Each new row is followed by its nearest point in the smallest flat space through zero that holds the last named rows.
In the rows, zero is written as 128.

J211 (5 x 8)
[[ 84  80 145  90 163  87 147 162]
 [101  71 136 116  85  74 118 159]
 [107  65 127  88 139 124 167 176]
 [115 143 113 130 170 103 175 105]
 [160 101 114 138 121  66 106 148]]
New rows:
[143 135  96  97 115 160 173 149]	[143 114 105 120 123 167 173 139]
[ 97 105 106  90 108 119 127  96]	[ 97 116 132 124 108 117 144 125]
[144 164  89 132 136 115 167  85]	[142 159  97 152 140 118 171  91]
[156  84  99 154 133 119 151 130]	[160 106  97 133 124 111 155 141]

J555 (5 x 8)
[[164 131 106  77 161 128 134  96]
 [162 132  93 172 155 147 162 103]
 [155 188  75 128 185 118  93 125]
 [153 125 148 142 164 107 127  48]
 [155 150 111 142 149 116 132  40]]
New rows:
[ 99 124 136 102 139 119 158  70]	[135 119 139 107 119 120 137  74]
[137  78 148 153 132 146  99  82]	[133 105 161 148 137 119 137  91]
[101  89  94 123 158 162  93 111]	[137 129 122 121 142 129 128 129]
[ 98  92  97 143 131 100 116 113]	[123 130 134 140 123 124 125 118]

J163 (5 x 8)
[[ 67  79 162  90 150 102  80 160]
 [138 129 131 169  98  51 175  96]
 [107 107 154 103 111 125 123  94]
 [ 81 149 159 123 128 158 145 125]
 [154 136 128 130 115 105 149  62]]
New rows:
[123 104  96 157 122 143 108 125]	[143 117 116 129 119 134 121 141]
[133 115 132 170  98  59 127 145]	[131 105 124 160 105  60 145 147]
[111 117 131 144 128 146 124 133]	[116 127 133 127 123 140 129 140]
[179 124 126 129 156 132  82 125]	[167 122 101 113 156 129  96 125]
[124 152 116 104 126 132  87 125]	[132 126 125 110 146 142 108 125]

J667 (5 x 8)
[[134 210 135 106  30 165 188 118]
 [138 226 145 115 103 126 155  87]
 [157 143 119 133  47  73 155  51]
 [163 172 133 145 100 121 193 126]
 [181 183  94 115  69 184 172 103]]
New rows:
[127 134  99 106 115 123 132 142]	[129 127 122 123 114 140 130 129]
[ 76 154 131 150 138 119 116 126]	[ 98 146 152 121 139 115 115 130]
[114 116 122 118 104 117  88 125]	[107 109 126 115 110 124 100 114]

J341 (5 x 8)
[[104 156 113 140 135 147  59  64]
 [115 144 123 117  79 134 143 116]
 [113  96 111 120  94 121 148 122]
 [ 78  99 139  80 133 136 125  91]
 [105  99 108 139 154 191 148 126]]
New rows:
[169 158 132 167 161 105 113 112]	[161 155 129 160 153 112  93 136]
[128 145 155 122 102 144 164 154]	[132 150 143 114 107 142 168 152]
[127 135  95 117 109 169 174 110]	[110 129 112 130  99 172 161 126]
[116 120 162 116 109 119  98 142]	[124 132 142 110 125 108 121 122]
[168  92 105  89  85  81  95 127]	[135 101 119 123  93  62 115 120]
[107 171 151 150 167  95 160  91]	[130 153 149 117 144 125 114 125]

J953 (5 x 8)
[[ 87 106  99 113 153 163 135 103]
 [122 145 136 140  85 106 121 110]
 [119 159 120  61  89 145 100 133]
 [144  99 171 111 102 118 111 106]
 [162 119 138 117 135 133 149 166]]
New rows:
[139 180 133 145 171 131 105 142]	[137 165 118 142 167 116  97 150]
[139 151 127 125 164  96 117 119]	[134 145 130 141 153 116 102 133]
[ 97 128  92 176 131 135 104 128]	[ 99 145 102 161 145 123 125 111]

J47 (5 x 8)
[[ 99 137  89 128 126 116 103  67]
 [ 96 147 143 137 165 116  92 173]
 [180  95  88 122 163 103 134  37]
 [180 128  82 150 116 153 114 111]
 [ 79 103 104  92 164  66  83  97]]
New rows:
[153 106 133 120 171  90 137 160]	[154 100 144 115 171 102 125 154]
[167 167 148 187  83 115 116 105]	[146 156 120 160 116 163 137 112]
[114 131  54  76  97 107 143 156]	[116 100  93  97  82 117 106 139]
[ 77 154 148  85 104 138 167 134]	[ 76 137 162 111  93 129 157 130]
[212  70 145  71 116 144  83 141]	[197  69 105 101 121 116 126 161]

J181 (5 x 8)
[[129 121  51  68 119 117 120 105]
 [152 159 111 114 104  83 134 172]
 [121 127  58  94 115 174 145 138]
 [131 143 111 121 156 112  75 138]
 [133  92  43  46  55 141 136 143]]
New rows:
[106 142 158 149  94 172 127 151]	[123 119 153 151 112 168 135 161]
[117 166 161 173 120 107 157  85]	[130 145 166 159 146 105 169 100]
[159  99 127  92  92 113 123 121]	[134 100 123  97  88 106 123 124]
[ 87  90  91 115  97  96  83  97]	[125  90 109  87 114 111  88  98]
[ 89 132 130 119 104 137 147 169]	[131 128 125 129 103 146 143 160]
[173 132 119  97 137  95 143 133]	[141 143 112 111 119  88 137 128]

J869 (5 x 8)
[[ 76 116 137 140 111 135 108 136]
 [121 149 134 158 108 146 102 133]
 [114  65 173 122 117 156  67 151]
 [ 90  99 169  85  99 147 110 114]
 [173 141 158 104 127  85 138  67]]
New rows:
[172 120  88 113 136  81  86 122]	[169 116 130 140 152  99 124 122]
[164 135 161 147 168 110  93  82]	[174 126 156 148 133  94 101  98]
[168 130 114 121 129 119 132 118]	[165 135 126 123 139 121 136 121]
[111 126  81 113  88 162 170 103]	[102 155 109 100 114 151 164 128]

J996 (5 x 8)
[[ 82 172  91 152 103 135 171  36]
 [138 121 102 165  86 123 151 116]
 [122 114 179 126 100  85 119 139]
 [154 129 110  93 131 100 126 118]
 [102 127  94 226  98  91 169  89]]
New rows:
[101  98 132 129 123 119 153 148]	[123 121 140 145 122 121 127 137]
[112 121 165 113 127  98 145 138]	[117 125 163 120 123  99 120 129]
[138 124 111 149 139 108 133 129]	[135 122 109 148 138 108 132 129]
[156 128 139 177 104 197 181 191]	[141 105 122 178  94 199 133 175]

J449 (5 x 8)
[[ 88 120 133 115 164 212 120 148]
 [ 84 148 134 138  97 209 117  94]
 [ 88 114 118 165 125 175  71 111]
 [ 93 111  97 143 160 153 143 118]
 [ 92 147 153 190  91 154  99 141]]
New rows:
[127 116 139 165 124 103 136 105]	[123 128 118 158 116 102 131 118]
[115 119 121 135  85 140 133 170]	[119 140 146 145 117 136 129 146]
[145 132 160 132 123 128 130 150]	[138 139 153 126 121 124 126 155]
[131 147 146 132 139 173 170 112]	[111 146 134 116 125 164 166 125]

J464 (5 x 8)
[[138 108  92 126 103 112 139 131]
 [ 69 133  90 188 177 139 124 118]
 [114 133 114 152 159  74 118 127]
 [122 130 170  88 146 146  86 147]
 [169 142 172 100 159 153 115 143]]
New rows:
[ 89 156 128 137 143  93 138 180]	[104 133 128 139 147  96 112 127]
[ 92 156  97 101 105 135 130 118]	[ 98 119 119 127 102 135 125 123]
[163 126  81 150 137 136  92 132]	[147 112  89 133 152 131 127 143]
[167 163  88 154 138 113  98  96]	[148 132 110 150 151 107 141 127]
[129  86 121 128  74 104 166 108]	[131 115 108 126  66 106 156 114]

J674 (5 x 8)
[[122 140  84 142 144 117  81 162]
 [127 145  82  38 114 129  58 122]
 [115 137 102 116  55 147 140 122]
 [ 94 186 126 145  78  36  75 104]
 [140 142 146 113 148 166  96  80]]
New rows:
[140 183  59 171 157  98 136 187]	[116 132  80 178 142 101 104 190]
[ 59 136 185 150 130 104  79 146]	[118 151 142 156 137  83 104 117]
[151 145 144 170 117 113 176 129]	[123 125 151 171 116 117 166 128]
[156 181 121 150  96 126 166 197]	[117 121 104 159  99 119 154 165]

J407 (5 x 8)
[[165 124 194 159 118 128 115 127]
 [120 145 189 120 112 109 153 149]
 [143 127 150 120 105 171 164 168]
 [110  80 158 131  95 140 107 119]
 [137 190 179 133 143 109  92  99]]
New rows:
[126 104 179  99 124 133 157 142]	[119 116 170 121 103 129 152 151]
[122 113 139  76 155 125 138 165]	[112 131 127 111 121 125 155 147]
[148 141 136 148 137 131 175 144]	[156 139 135 137 135 125 163 156]
[131 147 146 118  59 136 127 110]	[115 133 161 116 107 149 119 128]
[186 157 169 197 138  59 148 103]	[187 147 176 181 162  59 132 124]
[150  64 144 123 151  91 101 133]	[136  79 136 157 127  94 118 117]

J150 (5 x 8)
[[157 119 181 105  70 146 181  89]
 [151  76 186  88 137 143 162 121]
 [155 196 170 148 149 144 150 148]
 [105 105 111 152 115 117 105 149]
 [153 135 148 124 108 119 165 116]]
New rows:
[115 168  95 139  95 115 170  82]	[140 169  96 131  86 111 148  89]
[ 92 119 152 136 146  95 138 175]	[127 108 141 152 146 111 127 171]
[145 110 126 120 104 100 164 160]	[145 106 135 138 113  94 158 139]
[134 118 112 164 163 104 137 124]	[134 127 111 138 150  99 132 146]
[ 94 174 140 101 116 160 105  83]	[114 167 126 108 115 178 106  88]
[133  80 131 163 141 159  92  85]	[106  98 129 117 123 150 103 123]

J824 (5 x 8)
[[134 111 121  70 193  82 114 142]
 [116  93 151 119 196 154 169 161]
 [113 131 189  75 146  74 157 192]
 [138 160 171  92  92 133 140 152]
 [ 93 120 128  57 155 108 164 145]]
New rows:
[190 133 151 122 147  71 125 115]	[162 134 145 119 145  88  90 143]
[141 159 167 149 131 133 134 138]	[145 137 162 143 118 136 128 149]
[110 191  99 128 174 120  91  89]	[139 127  91 114 139 117  98 100]
[136 140 162 134 121 134 102 122]	[150 140 146 135 117 131 114 135]

J856 (5 x 8)
[[121 109 135 110 153  35 114 152]
 [137 166 161 148  97 105 119 164]
 [142 138 145 135 130 148 153 105]
 [ 96 129  79 140 154 130 131 152]
 [124 140 134 159 161 101  88 102]]
New rows:
[145 165 172 131  89 140 100  84]	[158 149 177 144  97 146  99  97]
[162 151 149 165 165 125 174 155]	[133 165 146 156 147 115 179 134]
[171  90 170 135 109  90 116 121]	[154 116 173 108 113  91 112 113]

J536 (5 x 8)
[[178 134 146 108 112 115 108  94]
 [125  96 114 118  72 152 133 147]
 [132 112 103 138 178 116 152  70]
 [141  76 160 155 154 169 132 118]
 [128  82 157  80 123 113 151  79]]
New rows:
[119 183 130  59 151 134 132 117]	[116 161 139  97 135  87 128 120]
[123 109 148 162 147 142  88 145]	[134 123 152 157 147 154 116 148]
[138 140 141  93 177 129 121 118]	[131 138 153 121 160 110 127 109]
[125 154 151 128 117 125 133 131]	[127 143 143 120 125 120 119 139]

J553 (5 x 8)
[[124 152 149 174 127 143 168 103]
 [140 144 196  85 144 129 119 124]
 [105 129 169 117 103 143 130 129]
 [137  94  97 173  66 124 119 109]
 [144 148 117 216  92 144 129 120]]
New rows:
[151  97 138 170  85 120  82 159]	[151 118 125 156  75 130  77 141]
[ 89  87  90  81 164 140 135  99]	[ 97  94  94  80 150 113 156 122]
[176 127 124 106  83  99 168 125]	[150 105 132 125 114 113 131  97]

J921 (5 x 8)
[[ 88  30 161 131 133  84 167  82]
 [128 122 155 170 118 111 121 125]
 [122  83 182 143 147 110 155 141]
 [ 98  67  84 129  90 110 140 151]
 [134  54  92 134 132 118 115 178]]
New rows:
[124 117 111  59 175  91 113 138]	[137 102 108  79 167 140 131 125]
[116 149 115 117 129 114 197 135]	[104 139 136 102 113 134 168 136]
[123 136 123 140 138 110  98 127]	[138 129 123 144 129 125 107 121]
[117 148  71 136 103 120 141 109]	[111 142  85 123  91 128 122 111]

J53 (5 x 8)
[[123 110 125 115 159 160 147 103]
 [104 113 108  95 139 137 146 156]
 [114 154 104 165 116 112 101 156]
 [ 95 111 110 105 120  96 139 171]
 [108 168 133 106 115 151 157 110]]
New rows:
[135 169  88 155 132 170 153 172]	[116 168  93 134 132 171 115 159]
[102 167  98 137 107 141 140  99]	[ 97 173 118 141 121 141 141 110]
[135 170  96 165 131 139  89 132]	[131 166 105 173 127 146  95 139]
[139 109 101 165 165 109 103 103]	[130 101 116 175 158 120 106 111]
[144 133 131 138 157 152 175 161]	[128 125 118 113 141 155 133 136]
[ 95  90 154 146 116 121  98  99]	[123 107 137 150 136 101 128 104]

J665 (5 x 8)
[[116 170  66 107  96 125 223 142]
 [143 127  78 179 195 131 124 162]
 [157 110 153 131 111 141 116  92]
 [116  99 153 125 150 160 117 131]
 [126 108 139 150 143 172 130 116]]
New rows:
[162 148 122 125 127 144 100  96]	[157 125 132 144 119 126 116 104]
[103 126 127 101 129 123 165 115]	[113 130 127 101 116 135 158 134]
[163 136 107 134 131 166 117 130]	[151 119 117 147 139 142 136 118]
[ 90 172 102 124 124 133 137  96]	[ 99 160 116 142 104 130 145 126]

J934 (5 x 8)
[[168  80 132  84 151 135 128 158]
 [156 136 139  72 154 142 140 106]
 [158 197 131 117 102 121  86 118]
 [115 140 104  70  70 126 124 115]
 [159 175 126  69  65 121 126 109]]
New rows:
[144 137  99 199 135 161 175 113]	[119 133 147 183 137 123 163 117]
[133 132 109 170 183 148  73 117]	[118 142 126 160 187 137  77 135]
[126 188 127 114 144 166 106 104]	[126 182 129 111 148 138 102  94]

J682 (5 x 8)
[[138 183 104 156 140 160 155 141]
 [148 117 132 175 104 121  84 167]
 [105 166 153 148  85 107 128 123]
 [141 210 108 166 135 189 129  98]
 [136 148  67 178 121  48 105 147]]
New rows:
[135  94 164 133 149 157 131  92]	[132 106 149 106 136 163 115 106]
[122 170 115  96 158 135 175  93]	[113 165 109  99 154 140 176  92]
[117 172  97  88 148 111 172 139]	[113 158 100 110 150 112 186 127]
[ 81  99 167 156 116 111 160 157]	[109 117 163 123 100 107 151 167]

J442 (5 x 8)
[[215 130 120  62  68 153 171  94]
 [172 125 117  30  77 158 176  91]
 [174 175 183  81  38 140 176 132]
 [146 187 118  74  72 109 162  75]
 [197 130 131  79  51 168 129  92]]
New rows:
[141 126  97 123 151 153 115 139]	[137 105 111 128 144 137 120 123]
[ 95 105 145 150 142 146 148 180]	[102 106 158 139 152 137 137 177]
[ 53 146 111 137 113  97  84  88]	[ 57 161 111 134 125 111  81  90]
[146  84 164 131 151 126 157  99]	[148 107 125 122 142 134 147 141]
[ 90 103 134 169 130 132 179 147]	[109 121 145 138 154 120 147 162]
[ 98  90 144  94 109 124  85 135]	[ 94 108 137 108 117 159 100 129]

J385 (5 x 8)
[[145 150 129 120 126 129 139 105]
 [130 135 118 152 117 111 184  87]
 [131 113 164  99 148 105 171  93]
 [167 128 147 129 126 104 152 131]
 [151  90 186  85 151 124 132 142]]
New rows:
[127 151 135 151  92 175 128 122]	[140 137 112 145 105 174 127 118]
[109 125 103 159 166 131  92  94]	[ 92 139 105 131 131 132 114 118]
[140 146 106 134 121  96  92  84]	[128 169 108 126 129 109 120 113]
[127 151 125 153 126 164 114 161]	[135 134 112 143 113 155 103 149]
[109 171 108  83 137  99 106 137]	[113 169 117 100 148  98  94 125]
[ 94 141 134 154  88 159  85 166]	[112 124 102 148 114 161  86 162]

J136 (5 x 8)
[[101 145 109 150 129 129 137 109]
 [159 144 148 157 148 112  95 109]
 [172 135 124 174 163 136  93 128]
 [154 114 139 136  90  83  89 145]
 [127 170 171 162 106  63 184 127]]
New rows:
[ 99 133 104 131 108  85 155 168]	[108 127 112 140  88 103 161 154]
[130 134 107 130  83 154  94 149]	[125 107  99 130 106 129 101 143]
[156  87 118 125  95 138 123 151]	[146  98 115 118 108 129 115 166]
[ 89 145 109  82 154 175 144  82]	[ 80 135 118  89 157 176 142  85]
[150 139 132 114 139  94 152 147]	[145 132 150 128 125 113 151 145]
[175 169 145 138 113 114 171 132]	[151 147 159 148 133 104 166 143]

J497 (5 x 8)
[[126 135 144  72 134 157 127 160]
 [133 122  98  86  88  59 181 146]
 [173 123 145 142 125 139 126  92]
 [134  91 124 185 156 133 107 152]
 [111  96 161 115 105 179 173 147]]
New rows:
[ 53 145 161 108 154 141 142 101]	[ 65 158 137 118 120 160 130 117]
[141 117  93 144 131 104 117  74]	[146 138 114 157 124  96 120  90]
[108 155 144 182 133 118  90 167]	[101 129 115 164 156 128  95 142]
[177 119 126 103 124 147 146 180]	[167 101 139  93 132 135 139 168]
[137 146 178 116 116 129 184 113]	[136 127 148 106  96 144 165 105]

J853 (5 x 8)
[[157 136 130 147 146  85 110 117]
 [136 105 134 113 116 119 171 164]
 [115  87 170 156 155 100 128 167]
 [123 118 141 120 127 137 122  94]
 [175 106 126  96 162 109 105  91]]
New rows:
[165 121 145  93 149 127  83  92]	[157 112 127 102 160 125  95  84]
[112 123  96 175  89  98 145 151]	[119 153 127 162 103 106 152 157]
[128 131 134 116 104 120  92 166]	[125 132 120 134 136 129 123 153]
[139 164 161 113 130  88  83 114]	[145 140 131 146 142 101 102 101]
[111 153  94 128 111  97 118 102]	[136 162 113 140 114 120 122 105]
[164 121 110 129 135 132 100 144]	[149 131 109 119 151 123 110 140]

J187 (5 x 8)
[[135 139  79 118 135 117 121  68]
 [134 199 130 128 165 154 102  91]
 [105 106 123 157 131  92 104 113]
 [112 146 133  88 109 162 132  53]
 [127 127 121 136  62  66 111 144]]
New rows:
[127 115 148 147 114 131 102  93]	[104 124 142 134 122 122 112 101]
[108 146 134 112 174 126 176 150]	[138 127 132 127 157 154 141 146]
[150 114  88 128  99 105  81 120]	[136 129  93 133 106  87 117 116]

J56 (5 x 8)
[[187 124 151  96 102  45 111 129]
 [152 174 191 101  30  92  43 170]
 [134 155 170  30  58  40 134 184]
 [218 114 183  88  58  59 128 132]
 [108 160 186 102  73  74 140 184]]
New rows:
[128 128 156  92 119 120 136  90]	[144 121 131 104 115 121 137 128]
[ 94 159 106 141  96  85 132 109]	[109 144 132 128 133 100 119 143]
[175 149 146  86 119  91 156  84]	[174 109 134  93 115  90 145 120]
[110 133 114 129 100  96 134 127]	[121 136 134 119 125 106 129 140]

J750 (5 x 8)
[[133 119 204 135 130 111 131 128]
 [162 153 117 188 127 115 144 113]
 [147 139 135  96  78 114 103  95]
 [146 126 132 193 126 106 145 112]
 [135 115 154  90 121 101  89 117]]
New rows:
[158 140 132 125 101 149 157 130]	[138 155 134 131 104 147 148 122]
[113 176 106 151 115 146 131  86]	[143 156 101 144 102 142 144 114]
[137  73 102 127 155 100 136 145]	[112  90 107 140 157 107 113 135]
[138 123 160 181 156 118  93 150]	[143 121 156 163 167 101 123 137]

J517 (5 x 8)
[[ 89 117 137 138 183 167  98 138]
 [153 110 118 153 154 113 112 163]
 [153 134  83 100 188 146  99 131]
 [129  89 113 169 121 102 138 170]
 [136  99 122 111  78 119 101 148]]
New rows:
[147  94 111  88 151 144 114  88]	[134 132 100  91 141 146 109 118]
[168 117 133 135 144 165 123 168]	[148 120 127 136 151 126 102 150]
[103 159  87 114 130  91 155  92]	[124 146  94 113 127 124 174  99]
[104 123 165 164 160 100 149 155]	[114 123 157 182 151 119 145 145]
[159 175  85  88 170 132 175 147]	[162 158  77 108 170 122 156 106]
[141 154 121 112 133  95  90  85]	[157 153 131 102 130 129 115 111]

J377 (5 x 8)
[[ 70 149 134  98 131  96 162 154]
 [126 141 142 174 110 143 118 149]
 [116 125 123 167 106  83  60 147]
 [140 118  62 106 101 114 102 141]
 [107 162  91 132  87 189 151  86]]
New rows:
[ 90 118 138 143 158  89  98 124]	[102 126 151 133 138  82  99 122]
[110 139 134 121  84 159 148 164]	[112 150 116 138 105 151 156 160]
[105  86 112 115 139 138 147 141]	[129 125 119 106 134 125 145 139]

J802 (5 x 8)
[[ 96 195 170 109  74 152 104 110]
 [116 132 100  99  72 127 112 112]
 [ 79 108 155 124 122 120  84  59]
 [121 141 101  66 121 131 140 178]
 [152 134 104  79  87 110 148  72]]
New rows:
[ 54 125 119 151 127 166 140 176]	[ 89 128 130 140 130 147  97 185]
[ 89 118 108 113 136  98 152 143]	[116 110 113 101 141 122 126 142]
[ 95 136 101  93 137 109 144 124]	[116 121 116  83 132 120 130 129]
[125 133  98 107 124  85 121 149]	[126 117 101 102 122 123 131 144]
[125 102 138  78 145 152 123 123]	[111 119 129  87 147 120 128 125]

J131 (5 x 8)
[[ 45 117 186 142 138 137 137 108]
 [ 59 160 109 179 153 122  96 159]
 [112 133 124 119 136  97  68 134]
 [ 64 171 200 106 171 124 121 166]
 [ 95 157 107 196 101 106 132 222]]
New rows:
[124 122 107 130 161 100 174 119]	[131 133 120 135 136 144 146 122]
[ 91 174 170 149 102 162  90 124]	[ 81 137 151 138 141 125 118 137]
[172 174 152 120 101  82  94 149]	[159 140 135 100 115  92  98 172]
[139 146 174 113 101 128 102  97]	[129 114 158  99 124 117 116 113]
